The groups are shells around one centre, one inside the other: the same stretched ball of 6 dimensions in 10 sizes.
Known rows, each followed by its group:
[  2   2 -23 -15  -3  -5  26 -41 -13 -18  -9   9  -6 -29  -1  30  29  -5
 -36] -> Z587
[-23 -20  22  20 -11 -29  -6  -9  32  21  17  -1  -9  37 -32 -18 -10  -3
   2] -> Z269
[ 16  24  -3  10  12   8 -20   4  13   3   5  12 -10   7   3  14 -22  -2
  -3] -> Z232
[-19 -17 -15 -14  17 -11  -9  -6  10   7  18   8  21  -4  32  13  16 -53
 -29] -> Z707
[  4 -39 -10 -39  -5  21  61 -70  -8 -10 -24   2 -29 -41 -12  -7  31 -38
 -23] -> Z707
[-23 -39   3 -21  -5 -25  26 -38   7   0  11   9   2  -5 -13  -8  29 -41
 -30] -> Z269
[  0   0  19  16 -23 -17  15 -19   8  -2  -2   1 -22  15 -49 -12  -6  34
   5] -> Z213
[ 51  54   6   1   3  37  -9  43 -38 -32 -12   9   7 -24   4  -7 -26  53
  29] -> Z213
[-49 -37   7  25 -16 -44   0 -25  39  30  16 -15  -5  40 -23  -5   9 -10
 -11] -> Z679
[ 58  19 -17 -54   2  50  57 -41 -56 -53 -35  25 -19 -81  -2   9  24   0
 -20] -> Z380
[ 16 -13  20 -39  15 -12   9 -21   2 -16  25  48   1 -12 -17 -14   7 -63
 -33] -> Z213
[-24 -42   9 -13   2  -9  11 -19  19  15  11  -1   2   8  -1 -22   9 -47
  -8] -> Z482
[-22  -2  17  30  10  -9 -49  56  28  29  28 -13  27  45  21 -24 -33  -6
  30] -> Z679
[ 13  33 -35  -2   9  13  -3   3 -23 -19 -10   1  12 -31  34  41  12  15
 -18] -> Z604
[-65 -38   5  27   6 -40 -42  39  38  41  39 -24  45  51  33 -17  -1 -34
   6] -> Z213
[-34 -29  -4 -11   6 -26  -5   5   5   6  23   0  35   3  25  -5  24 -41
 -20] -> Z232
[ 21 -33   3 -46  -1  27  61 -75  -4 -13 -20  19 -41 -40 -28 -14  18 -48
 -24] -> Z338
[-14 -22  -3  -1 -16  -4  30 -33   1   0 -11 -13 -12  -6 -17  -6  17   6
  -5] -> Z482
[-26 -38  21   8  -7  -9   3  -5  26  24   9 -14  -4  27 -14 -35  -8 -19
  15] -> Z232
[ 28  12   5 -33  17   5   1  -3 -14 -24  14  39   8 -24   3   0   3 -37
 -25] -> Z707
[  7 -13 -22 -47  -1  -1  47 -50 -32 -35  -9  21   5 -56   4  19  50 -31
 -48] -> Z679
[ 39  41 -21   4  -3  46  15  -2 -30 -22 -35 -10 -18 -35   7  19  -9  51
  15] -> Z587
[  8  10  -7  -4 -11   0  19 -13 -19 -19 -10   1  -1 -19 -10   7  13  24
  -8] -> Z482
[ 10  12 -19  14 -12  27  22 -25  -5  -1 -32 -21 -28 -15  -6  15  -3  38
   9] -> Z707
[ -4  30  13  59  -1  -1 -51  44  36  32   9 -19  -7  54  -5  -4 -53  45
  39] -> Z380
[-40 -47   8  -6   3 -37   3 -33  37  23  27   8   2  24  -9  -8  16 -62
 -30] -> Z380
[-10 -18 -20 -23  -8   1  36 -29 -23 -18 -12  -6  10 -35  10   7  38  -7
 -21] -> Z269
[  9 -13 -10 -38   4  16  31 -16 -30 -25  -8   9  13 -43  16  -5  28 -25
 -16] -> Z482
[-12 -43  29 -35   6 -26  12 -19  12  -1  32  32  11   4 -18 -35  15 -71
 -25] -> Z338
[ 45  23 -14 -35  16  39  19 -14 -30 -31 -15  24  -7 -50  14  12   4 -15
 -15] -> Z587
[ -9  12  22  30   7 -19 -47  43  29  21  30   4  14  46  -2 -14 -35   3
  17] -> Z482
[-57 -29 -20  22 -13 -29  -3   3  10  20   6 -37  29  16  25   7  26   6
  -4] -> Z679
[ 11 -50   5 -72   1  16  68 -61 -27 -29  -9  25  -7 -57 -11 -28  44 -68
 -33] -> Z338
[ 15   1 -13 -39  13   6  16 -13 -26 -28   4  26  16 -41  20  11  25 -36
 -32] -> Z604
[-20 -30  -3   0   5   1   5 -24  26  22   3  -8 -10  10   5  -6   0 -37
  -7] -> Z707
[-32  14   5  45  -6 -50 -43  26  30  19  31  -3  18  50  -8  14 -12  23
  -5] -> Z679
[-26  -8  23  27 -17 -37 -15  20  14  10  20  -7  15  37 -24 -21  -6  25
  13] -> Z213
[ 53   4  19 -53   8  33  38 -25 -31 -38  -8  41 -17 -48 -23 -24   2 -27
 -10] -> Z380
[ 14  49  -8  31  -6 -13 -22  14  -2 -10   2   6  -2  10 -12  31 -15  55
  -3] -> Z338
[-49 -35 -19  -2   3 -30  -3  -7  12  14  18 -13  32   5  31  10  32 -38
 -26] -> Z604
[ 34 -10  -7 -67   8  31  52 -30 -50 -46 -14  28   7 -71   9 -10  36 -38
 -26] -> Z338
[-36 -29 -12  13 -14 -15  15 -24  13  16  -5 -26   0   8   0   3  19   2
  -6] -> Z232
[  2 -26   0 -12  -8  19  37 -46   7   4 -19  -7 -31 -13 -18 -13   5 -14
  -1] -> Z604
[  7  -4 -13 -10   7  18  12 -22   3   0  -9   1 -12 -16  10   9   3 -20
 -10] -> Z269
[-24 -22  10  -1  13 -23 -23  11  26  18  31   9  20  24  12 -11  -3 -49
 -11] -> Z232
[ 43   1  -8 -55   7  35  50 -43 -38 -40 -20  30 -16 -64  -4   2  23 -28
 -26] -> Z604
[ 22  19 -28  -7 -11  31  37 -30 -31 -24 -37 -12 -18 -44   2  23  16  39
  -4] -> Z587
[ 27  21  27  10   1  24 -16  43  -8  -5   1   1   3   8  -7 -35 -36  29
  42] -> Z679
[ 46  10  -1 -34   2  41  41 -38 -25 -29 -26  20 -32 -46 -18  -3   2  -4
  -7] -> Z269
[  9  -6  -5  -2 -10  11  32 -52   9   0 -19   1 -40 -11 -29   7   3   3
 -11] -> Z380
[-35 -48   9  -3   8  -5  -4  -3  31  30  16 -13   8  22  14 -28  -1 -54
   4] -> Z213
[-38 -14   8  29  -4 -24 -28  33  21  24  21 -22  27  37  12 -15  -8   7
  17] -> Z269
[ 36  49  16  20  -2  12 -22  37 -12 -16   1  12  -2   6 -16  -5 -34  52
  25] -> Z587
[ 40   6  -1 -42  -5  31  48 -26 -46 -43 -23  18  -8 -57 -12  -9  20   5
  -9] -> Z587
[-16  -4 -17  19 -15  -7  15 -32  10   8 -14 -19 -17   2 -11  20  10  24
  -8] -> Z707
[-53 -31 -18  -3  -1 -44  -5  -2   5   7  24  -8  43   5  29  14  41 -32
 -34] -> Z338
[ 34  32 -23  -6  11  47   5   3 -22 -16 -24  -3  -9 -34  26  18 -10  17
   8] -> Z380
[ 15 -24   5 -23  -5  26  44 -50   0  -4 -20   3 -36 -22 -24 -17   5 -20
  -3] -> Z604
[ 30  16 -15 -18  -7  26  38 -34 -28 -28 -28   6 -21 -43 -11  14  14  21
 -11] -> Z482
[-17  -3  16  36  -9 -21 -19  -1  38  27  12  -7 -16  44 -27  -7 -24  13
  10] -> Z232

New rows, each followed by its group:
[-18 -15  15  -4   4 -21 -14  21   5   3  26   7  28  14   7 -21   3 -23
  -2] -> Z269
[ -8  31 -42  23  -6   2  -5   4 -17  -8 -16 -23  13 -16  30  46  15  47
  -9] -> Z679
[ 40  19 -32 -29   3  56  42 -34 -38 -30 -42  -2 -21 -63  17  21  14  11
  -7] -> Z679
[ 24   9  31  -5  -8 -13  10 -16   4 -13  10  32 -21   7 -53 -18 -14   5
  -6] -> Z338
[-12 -22   1  -3   9   8  -2  -4  17  17   5  -7   0   7  14 -13  -5 -33
   3] -> Z604
[-39  13 -14  38   5 -29 -53  62   8  16  26 -23  55  31  47  14  -3  20
   9] -> Z338
[-11 -50  20 -38   7   2  22 -13   2   1  14  11  12  -9   2 -44  14 -66
  -6] -> Z338
[-18 -37  20   3   0  -4   3 -18  35  27  10  -4 -16  26 -16 -30 -12 -36
   7] -> Z707
[ 46  30   5 -21   8  36   7  17 -34 -31 -10  18   3 -34   5 -10 -11  13
  12] -> Z604
[-15  32  16  67 -11 -27 -53  44  34  27  18 -16   1  63 -19   1 -44  60
  31] -> Z679
[ 37  -8  16 -23  -7  35  46 -47  -6 -13 -25  13 -48 -25 -42 -23  -9  -3
   6] -> Z707
[ 30  25  10 -10  18  26 -21  44 -16 -13   9  15  19 -10  21 -17 -23  -4
  18] -> Z338
[  3 -27 -17 -43   7  12  42 -54 -10 -14  -9  14 -10 -42   7   8  34 -53
 -38] -> Z587
[ -6 -15  17  19   0   8  -8  -5  35  29   2 -11 -24  30 -16 -23 -29  -9
  21] -> Z679
[ 14   9 -12  -6 -21   9  41 -35 -27 -25 -27  -5 -18 -32 -23  10  20  40
  -8] -> Z338
[  8   9  41  20   7  -7 -39  44  25  16  29  14   5  43 -19 -38 -46  -1
  30] -> Z380
[  5   7 -10 -16  17   2 -10  11  -8 -10  13  16  22 -15  28   9   6 -29
 -18] -> Z269
[  4 -31  49  -6  -6  -1  10  -8  24  13  13  13 -21  26 -47 -59 -25 -24
  21] -> Z338
[-15 -68  20 -46   3  -2  42 -51  13   5   9  15 -11 -12 -17 -41  23 -83
 -21] -> Z213
[-13  27  33  64  -9 -26 -59  63  34  28  26 -13   9  71 -21 -21 -54  55
  45] -> Z213
[-25  19 -11  39   5 -26 -47  36  21  19  22 -12  25  34  23  21 -13  16
   1] -> Z482
[ 29   1  30 -10  -1  12  13 -19   9  -5   1  24 -31   2 -42 -26 -23  -9
   6] -> Z232
[  0 -28   3 -13   3  23  22 -28  12  11 -10  -7 -20  -7  -2 -20  -2 -31
   5] -> Z380
[ 24  43 -17   7  12   7 -19   7  -5 -13   2  17   0 -10  13  34 -11  12
 -15] -> Z587
[ 28   9 -10 -22 -16  15  52 -52 -30 -33 -29  11 -28 -44 -31  12  23  24
 -19] -> Z338
[ 10   3 -23 -19   1   7  28 -43 -12 -17 -13  11 -13 -33   0  26  23 -11
 -32] -> Z232
[-10 -41   8 -30   2  -3  29 -38   8   2   6  11  -7 -11  -9 -20  18 -55
 -20] -> Z482
[ 53  54  25  18  -6  28 -12  34 -18 -21 -10  12 -16   1 -31 -17 -44  66
  39] -> Z213
[ 16 -11  27 -11  14  12  -6  -4  23  11  14  21 -16  13 -15 -29 -27 -42
   6] -> Z338
[  2 -12  14 -21  -6 -26  21 -32  -2 -16  14  30  -4  -8 -33  -5  18 -22
 -31] -> Z338
[ 72  46 -13 -33   7  56  33 -22 -45 -47 -33  27 -27 -64  -6  16  -4  20
  -7] -> Z679
[ 38  -9   8 -58   3  16  51 -50 -30 -40  -8  41 -17 -53 -25 -10  24 -37
 -33] -> Z380
[ 50  31  29  -3   8  22  -9   7   3 -11   4  33 -27   3 -33 -18 -41   5
  13] -> Z380
[-36  10   6  63   4 -28 -64  44  53  47  29 -22  12  70  11   4 -40  15
  22] -> Z679
[ -3 -37  -2 -43   3 -14  42 -68   4 -11   6  30 -16 -26 -20   3  35 -65
 -51] -> Z213
[ 42  39  -8  -1  -8  18  22 -30 -18 -27 -22  17 -34 -27 -30  23  -5  40
 -10] -> Z338
[-21 -22  31  14 -16 -32  -1   1  19  11  19   1   2  32 -36 -32  -5   3
   8] -> Z380
[  8  45   4  53   0  -7 -45  26  29  18   8  -3 -15  42 -13  18 -46  46
  17] -> Z679
[ 36  12  16  -7  -4  38  18   1 -15 -13 -19   2 -21 -16 -18 -27 -21  23
  28] -> Z232
[ -1   6   1  16   4  -4 -14  -8  25  14   7   4 -15  18  -8   8 -17  -5
  -4] -> Z269
[ 23  14  23   3  -8   5   5   3  -5 -11   0  13 -13   2 -33 -19 -18  24
  13] -> Z482
[ 24  19   8  16  -1  31  -4   9   4   4 -14  -8 -22   4  -9 -12 -32  28
  30] -> Z232
[-17 -32  -9 -32   8 -14  19 -32   1  -5  12  15  12 -19  12   3  32 -59
 -38] -> Z232
[-13  47  -8  64  -5 -29 -54  37  25  18  15 -12   7  47   0  33 -30  60
   9] -> Z213
[  7   0  30  -3   5 -19 -16  11  14   0  28  28   4  19 -22 -22 -16 -20
  -4] -> Z232
[ 31  11  29   5 -10  28  10  10  -6  -6 -12   0 -21   1 -32 -37 -30  33
  37] -> Z707
[ -1   2  24   5  12 -30 -30   6  31  11  37  32   2  32 -18  -7 -20 -35
 -16] -> Z679
[ 48  40 -10 -10   4  38  13  -9 -24 -26 -22  14 -22 -34  -4  15 -12  25
   1] -> Z269
[  8  15 -27 -11   3   4  13 -22 -17 -18  -9   7   1 -30  14  34  21   1
 -28] -> Z269
[  8   4   7  17 -24   7  27 -28   0  -3 -22 -12 -33   1 -42  -6  -6  47
  14] -> Z338
[-13 -31   7 -18  15   2  -3  -1  16  13  16   5  11   3  17 -21   1 -58
  -6] -> Z380
[-43 -17 -35  15 -11 -22  11 -28   7  10  -6 -27  10  -2  19  33  34   5
 -25] -> Z338
[-30 -22  13  27 -25 -26  10 -16  21  17   2 -20 -11  29 -34 -15   1  25
   9] -> Z338
[-39   2 -48  18   1 -11 -11   9  -6   6  -3 -33  35  -8  56  41  29  12
 -16] -> Z213
[-18 -44  -2 -23  -8   8  39 -31  -5   0 -10 -14  -1 -19   1 -22  26 -26
  -4] -> Z232
[ 26   5  15 -13  15  33  -8  23  -4  -3   2   9   2  -7  11 -28 -24 -17
  21] -> Z338
